The groups are shells around one centre, one inside the other: the same stretched ball of 7 dimensions in 9 sizes.
In the rows, zero is written as 128.
Some rows, each with its group after it:
[164 206 137 128 144 117 156 136 134 146 149 167 139 134 134  72 161 153
  97 104]  nat
[157 182 160 139 152 107 139 143 137 116 157 163 136 121 137 115 152 133
 112 116]  Roka
[152 203 167 137 162 118 123 121 156 111 170 144 148 103 120 100 137 119
 119 115]  Roka
[155 183 170 131 153 117 151 158 129 146 147 199 161 121 109  60 209 147
  87 134]  Zas
[148 190 159 148 156 104 127 144 146  93 165 142 144 106 141 130 142 126
 128 108]  Zas
[161 194 106 132 145 111 160 122 133 147 138 165 123 146 148  85 127 156
 105 100]  duves
[162 182 127 136 136 101 173 165 115 145 134 189 141 142 142  72 191 161
  93 119]  nat
[153 177 146 136 153 108 151 141 133 133 145 180 147 124 124  80 166 141
 104 127]  paz
[176 193 172 121 136 109 168 159 120 148 154 186 140 135 132  73 195 153
  85 117]  Raris
[166 208 172 134 147 113 137 145 141 118 169 149 139 118 135 105 160 131
 108 108]  Leton
[149 181 175 132 154 110 151 151 133 125 154 185 168 107 116  74 192 146
 102 120]  paz
[147 180 174 146 154 103 135 162 137  99 161 163 157 104 134 117 177 134
 118 115]  Lik
[139 176 127 143 154 106 152 147 132 124 137 178 158 120 136  88 165 157
 112 106]  Zas
[164 186 165 128 146 105 156 140 132 126 158 168 141 122 135  94 158 142
 106 112]  Roka
[165 175 202 126 150 109 149 155 129 127 163 187 149 116 119  94 191 134
  95 131]  vusor
[148 188 123 150 145 106 148 171 125 126 137 175 147 131 147  97 188 158
 105 109]  vusor
[154 194 140 150 144 109 142 179 126 126 145 174 146 129 140  97 200 148
 100 119]  duves
[152 176 143 134 150 103 160 138 131 128 145 176 149 122 132  83 158 148
 109 115]  Roka
[147 160 164 130 149 105 173 167 116 143 135 217 175 118 114  54 220 165
  89 128]  Raris
[157 191 132 137 143 114 159 163 122 151 135 190 146 140 134  69 197 162
  89 116]  Lik
[155 194 135 138 153 114 142 132 140 130 149 162 136 128 133  93 145 139
 109 114]  Roka
[158 192 185 132 156 119 136 145 140 128 163 174 152 113 115  87 181 132
  99 125]  Leton
[156 198 127 137 153 121 142 132 139 146 143 171 136 136 127  77 154 143
 100 119]  duves
[153 181 137 132 146 106 164 147 126 136 140 182 150 129 140  83 169 164
 103 101]  Zas
[158 165 206 132 154 103 147 160 130 116 164 189 160 104 111  92 199 126
 101 143]  vusor
[159 187 151 136 151 113 142 142 134 131 151 170 133 131 137 105 157 143
 104 113]  paz
[171 202 160 134 140 108 148 153 131 125 161 156 129 131 145 106 164 139
 103 109]  Leton
[156 205 183 141 155 114 125 151 146 105 173 149 154 102 126 108 172 125
 114 113]  paz
[160 199 137 142 148 110 138 143 138 121 154 151 128 131 147 113 145 137
 112 107]  Leton
[157 219 191 135 161 119 114 120 163  94 188 122 149  92 125 118 130 111
 127 101]  duves
[149 204 144 152 155 114 122 153 145 111 157 149 143 117 135 110 164 129
 115 116]  Raris
[166 194 139 130 143 111 158 140 130 144 147 173 132 138 135  80 161 147
  97 116]  Leton
[151 174 146 148 151 104 141 163 129 116 146 173 139 127 144 119 170 143
 110 118]  Lik
[164 214 160 141 150 114 122 134 149 104 174 127 123 120 152 139 125 126
 122  93]  duves
[159 189 168 128 150 109 153 137 137 125 159 168 152 113 125  83 163 140
 107 113]  Leton
[172 195 146 130 137 102 162 144 128 130 155 160 128 134 146  94 153 144
 104 109]  paz
[156 210 135 139 152 120 134 133 144 128 155 150 135 128 140 101 142 142
 110  99]  Roka
[148 206 151 144 164 125 114 128 155 117 162 147 141 114 125 108 141 125
 116 113]  Zas
[148 173 170 134 165 115 134 127 144 121 156 174 149 112 118 102 148 131
 112 123]  Raris
[154 206 164 142 160 118 117 128 154 107 171 138 137 111 132 120 134 120
 121 108]  Roka
[150 187 154 137 155 119 143 154 132 139 145 188 156 123 122  78 192 151
  95 119]  paz
[162 173 183 133 151 104 146 150 132 117 161 175 141 117 129 109 169 130
 106 128]  Lik
[180 200 156 129 129 106 166 172 116 144 152 176 127 146 149  90 194 154
  87 113]  Raris
[170 222 141 133 144 120 139 134 142 136 161 145 125 135 142  95 145 139
 103 101]  Zas
[141 167 133 134 157 115 162 145 126 154 126 210 164 128 113  49 192 163
  91 128]  duves
[157 175 157 136 141 101 163 173 118 129 144 189 151 127 140  92 200 159
  97 113]  nat
[154 184 198 133 161 108 130 128 151  99 177 153 154  93 115 107 147 112
 121 125]  vusor
[155 192 161 131 150 113 152 149 133 134 152 179 158 118 123  73 184 149
  99 114]  Leton
[160 216 166 141 153 117 121 139 150 105 173 133 136 113 141 124 142 126
 119  98]  nat
[149 194 140 133 154 112 152 128 141 129 150 166 157 114 124  70 153 146
 111 109]  Lik
[147 196 190 140 163 120 120 149 148 108 169 161 163  98 119 107 178 130
 112 112]  Zas
[170 206 169 129 147 119 141 143 137 135 163 163 133 129 132  95 166 138
  98 112]  Lik
[146 164 168 130 160 113 155 143 131 143 142 207 167 114 101  55 195 144
  93 142]  Raris
[144 198 180 150 163 119 111 158 149 102 167 156 160 100 121 115 182 124
 115 120]  vusor
[172 190 156 123 137 104 171 145 124 143 151 178 139 132 131  68 173 146
  94 121]  nat
[162 176 185 129 148  99 154 144 133 112 165 168 148 109 129 101 163 132
 111 120]  vusor
[149 172 145 132 156 108 154 129 135 131 145 180 148 121 126  83 150 145
 108 118]  nat
[166 199 103 133 138 111 164 135 127 153 135 168 120 154 151  80 144 159
  98 103]  Raris
[168 189 156 132 144 113 150 156 125 143 149 182 131 140 136  93 180 146
  91 121]  Lik
[158 202 135 144 141 112 147 172 126 135 144 173 143 135 143  89 195 154
  96 111]  vusor
[154 192 153 139 155 105 135 120 150 101 166 137 137 110 140 121 115 124
 129 104]  duves
[147 170 135 142 148 101 158 158 124 125 138 183 148 128 144  99 173 158
 107 109]  nat
[166 209 157 134 145 109 142 136 142 115 168 140 133 121 144 109 140 133
 115 101]  paz

New rows. What belongs after each?
[163 211 149 140 149 123 129 151 138 133 156 157 129 136 143 111 164 143
 101 103]  duves
[144 223 145 145 164 124 113 119 164 103 170 124 150 102 132 110 124 127
 129  91]  duves
[157 190 202 132 159 110 130 134 150 101 179 153 156  93 115 104 157 115
 118 123]  Lik
[136 185 136 145 164 122 131 140 142 129 141 177 155 120 127  95 164 151
 109 107]  Raris
[176 193 157 131 134 105 160 164 120 136 153 173 125 143 149 103 179 149
  94 113]  Lik
[166 186 150 122 145 109 168 131 131 150 148 184 145 128 116  51 167 142
  94 131]  duves
[165 201 183 128 157 117 129 116 152 115 177 143 133 112 127 113 126 119
 116 110]  duves
[150 188 182 135 159 119 134 151 139 126 158 180 162 108 112  84 191 137
 100 124]  Roka
[163 197 159 136 142 106 149 155 131 118 159 158 139 124 149 113 165 148
 109  97]  Raris
[147 198 171 147 164 118 115 142 152 108 166 154 153 103 115 102 164 116
 115 129]  duves
[157 166 182 134 153 104 148 153 130 122 155 186 148 116 121  96 181 132
 102 137]  Lik
[149 178 140 144 147 105 154 167 124 128 139 185 153 126 136  88 192 155
 102 117]  Roka
[159 206 188 140 150 114 130 165 139 110 171 157 154 107 130 108 191 133
 107 111]  Raris
[150 181 138 140 145 106 160 169 121 134 137 189 156 129 139  83 197 165
  98 108]  Lik
[162 209 157 137 152 116 130 131 148 119 167 144 134 119 131 102 142 123
 113 115]  Roka
[172 216 120 130 137 115 159 137 132 151 147 159 124 147 145  75 152 153
  96 102]  Raris
[157 161 132 134 134  93 188 179 104 148 125 213 155 139 138  60 216 173
  87 125]  duves
[148 190 164 138 161 114 134 130 148 118 160 163 157 105 113  84 157 126
 113 126]  nat
[147 177 166 136 161 112 139 136 142 122 154 177 157 109 114  85 165 132
 109 128]  Roka
[159 185 156 143 145 101 146 162 129 115 154 166 140 123 141 109 174 137
 109 119]  Leton
[169 189 124 129 133 104 177 153 116 152 136 183 131 149 148  74 172 165
  91 108]  nat
[159 209 185 134 161 127 118 131 153 121 173 152 145 110 117 102 156 121
 108 116]  Zas
[173 206 159 129 142 109 149 138 136 128 164 152 129 128 138  95 151 133
 105 112]  Roka
[156 193 128 136 149 114 149 137 134 139 143 169 135 136 138  88 152 149
 103 109]  Leton
[164 204 129 144 139 100 146 147 136 109 158 137 125 129 160 121 136 137
 120  99]  Raris
[165 194 146 134 147 112 146 141 134 135 152 166 129 135 136  96 155 139
 102 118]  Roka
[156 175 185 126 154 117 153 155 127 145 149 205 163 118 106  62 209 147
  86 135]  Zas
[159 213 197 140 161 121 106 138 157  96 186 132 140 101 130 135 146 112
 120 107]  duves
[149 184 139 150 148 106 139 168 128 115 145 168 140 128 151 122 174 150
 110 106]  Lik
[169 205 184 134 150 115 131 143 144 119 173 152 135 116 124 103 163 117
 105 127]  Lik
[161 178 138 135 141 108 165 167 116 151 133 199 141 143 134  73 200 159
  86 127]  nat
[176 194 118 138 127  97 167 163 116 136 142 162 109 157 170 113 157 156
 100 103]  duves
[157 161 126 129 141 100 185 153 112 158 124 212 148 142 128  50 190 166
  87 131]  duves
[155 167 179 122 149 103 173 148 124 135 149 199 170 110 113  58 195 153
  96 124]  duves
[156 173 162 136 140 102 166 185 112 135 140 202 159 128 135  81 224 164
  90 119]  Raris
[145 178 166 144 157 107 137 154 138 109 155 171 158 107 126 103 175 135
 114 120]  Leton
[148 201 191 137 168 129 115 140 153 123 168 168 164 100 101  84 183 123
 103 128]  duves
[155 168 150 140 146 106 157 174 117 139 136 202 147 135 133  88 206 156
  91 128]  nat
[154 211 201 132 164 122 118 123 161 102 185 140 160  88 111 101 149 114
 119 110]  Raris
[160 223 145 145 146 110 129 142 149 102 170 123 136 115 149 118 139 129
 123  94]  duves
[141 209 138 148 164 120 116 123 158 102 162 132 146 108 141 123 121 134
 130  88]  duves
[155 185 161 131 152 106 152 134 138 122 157 167 152 112 124  83 157 137
 110 118]  Leton
[148 209 142 148 153 115 130 152 144 116 156 152 153 114 132  94 170 138
 113 109]  Raris
[165 224 148 133 153 126 126 119 153 128 167 135 126 127 138 106 125 132
 111  95]  duves
[166 192 151 128 144 103 158 126 137 124 159 155 135 123 137  92 135 136
 112 110]  Zas
[142 163 158 139 156 104 152 154 128 121 143 190 161 114 129  94 179 152
 108 117]  Lik
[156 179 155 134 146 108 161 162 123 142 142 196 157 125 121  64 204 152
  91 130]  paz
[147 198 176 137 163 122 128 142 148 122 162 169 166 102 109  80 181 132
 106 121]  nat
[157 219 172 148 152 113 116 152 152  93 178 127 146 102 138 124 157 119
 123 104]  duves
[150 179 139 135 159 113 144 120 142 131 147 171 141 123 125  89 136 137
 111 119]  Raris
[167 194 189 132 147 106 141 149 138 111 172 156 143 111 131 109 166 127
 110 116]  paz
[166 191 160 139 137 100 157 174 122 123 154 173 145 125 139  91 198 143
 100 122]  Zas
[166 188 161 134 139 106 159 171 120 136 149 184 143 132 136  85 201 151
  92 121]  Leton
[160 211 179 123 156 120 140 118 152 125 172 152 158 102 112  72 151 130
 109 108]  duves
[161 179 149 124 144 107 171 140 125 145 143 188 147 130 129  67 170 157
  96 114]  paz
[164 206 193 139 155 115 116 145 149 101 181 140 135 108 132 132 153 114
 116 114]  Zas
